All rows are made from the same 6 directions, up to rounding. Whole rows:
[[  1   9  15   3 -10 -27  -1  -5  -6  -2  11  -2  -9 -13]
 [ 31 -14   6  -1   2  -1   6   2  -4 -21   2  13  -9   8]
 [ 13   0   2  -3  -5  -3   2   4   1 -11   2   2  -4   2]
 [ -1  -3  -3   0   3   6   0  -3  -1   1   0   1   1   3]
 [  1  -8   5   5  12   3   0   7   0   5 -15   4   4   0]
 [  3  14  -2  12  -3  11  -5  12  12  16 -33  -9   9   0]
 [ -3  12   9  -2   4  -7  -2   1  -3   8  14   9   3 -13]
 [-16  13   2  -8   2  -4  -2  16   6   7   3  -3   8 -10]]

Rows cut short, each followed by the rest of it:
[-33  -7   4  -7   7 -16  -1   6  -3   3   6] => [-8  3 -9]
[  4 -19   0   0   8   2   3  -1  -4  -9  -4] => [ 3 -3  8]
[ 19   4 -12 -13 -12  11   4  -1   4 -20  19] => [ 5 -5 11]
[ -5  -2 -12 -11 -13  -2   3  -6   1 -16  15] => [-9 -6  8]
[ -3  10   6   0  -7 -13  -2  -9  -4   3  15] => [  0  -4 -10]
[-26  13  -2  -7 -10 -13  -3   3   3   4  10] => [-14   2  -8]
[-20  -7  -6   1   3   2  -1  -5  -1   6  -5] => [-9  3  2]
[-23   0 -11   5  -1   8  -4 -25  -5  16   8] => [-8  2  1]
[-17  -5   4   5   1 -10  -2  16   5   4 -28] => [-16   3  -1]
[ 8 10  6  4  4  5 -2  1  0 10 -1] => [ 9  4 -7]
[-11  18  -2   0  -5   1  -4  -1   4  13   5] => [-4  5 -8]
[  8  -6   5   3  16  10   0   8  -1   6 -10] => [12  6  0]
[ 1  5  0 -1 -2  0  0 -6 -2  1  9] => [ 3 -1 -2]
[-17  15   4   7 -12 -16  -5 -18  -5  14  10] => [-10  -4 -12]
[ 22   9  -1  -2 -14  -1   2  -6   0 -12  12] => [ 4 -8  3]
[  0 -10   6   4  10  -2   0   1  -4   2  -6] => [ 5  1 -1]
[  1 -12  19   5  17 -15   1   7  -8   3  -5] => [ 11   0 -10]
[-15  -9 -22  -4  -4  18   1 -12   3  -2   2] => [-12   2  15]
[10 -6 -3  2 -5  1  2  0  2 -9 -8] => [-4 -4  8]
[ 11   7   3   4   6  11  -1   8   4   9 -10] => [ 8  7 -2]
[  8  12   5  -8  -9 -10   1  15   5 -10   6] => [ 1 -2 -5]
[ 1 -8  8 -6 15 -3  2 11 -3 -3  4] => [12  3 -4]
[10 -4 -5 -3 -1  8  2 -2  0 -8  4] => [ 4 -2  7]
[ -6   1   9   2  -8 -23  -1  -7  -6  -3   8] => [-6 -8 -7]
[  3   3  10   9 -11 -20  -1   0  -1  -3 -10] => [-10  -8  -4]
[ 10  25  10   5 -15 -13  -3  -2   1   5   7] => [  0  -3 -12]
[12 -7 14  1 29  9  1 16 -3  9 -7] => [25 10 -7]
[ 2 16  0  1 -1  7 -3  5  5 10 -1] => [ 3  6 -6]
[ 18   1   1   6  -3   4   0 -16  -6  -1   8] => [ 9 -6  2]
[-19  -2  -9  -2  -6  -2  -1 -15  -3   1  11] => [-10  -3   2]
[ 17  27  -3 -15  -1  16   0  19  11   0  16] => [16 10 -6]
[ -5  19  -5 -11 -16  -6  -1 -12  -1  -4  34] => [-1 -5 -6]
[17 -3 17  1 10 -9  2 17 -1 -4 -7] => [13  0 -7]
[ 1 -1  0 -4  2  1  1  2  0 -3  6] => [4 0 0]
[-16  13  -4 -10  -1   0  -2   0   2   6  19] => [ 0  5 -8]
[  4 -16  15   6  23  -4   1  -4 -12   7   1] => [18  1 -7]
[ 6  6  6 -1 15 10 -1  2 -2 11  9] => [19  8 -8]
[-6 14  3 -7  1 -1 -1 26 11  4 -9] => [-3  9 -7]
[-7  2  3  0  3 -4 -1 -1 -2  5  3] => [ 0  2 -5]
[ 6 15 -1 -8  2 11  0 10  6  4 10] => [10  8 -5]
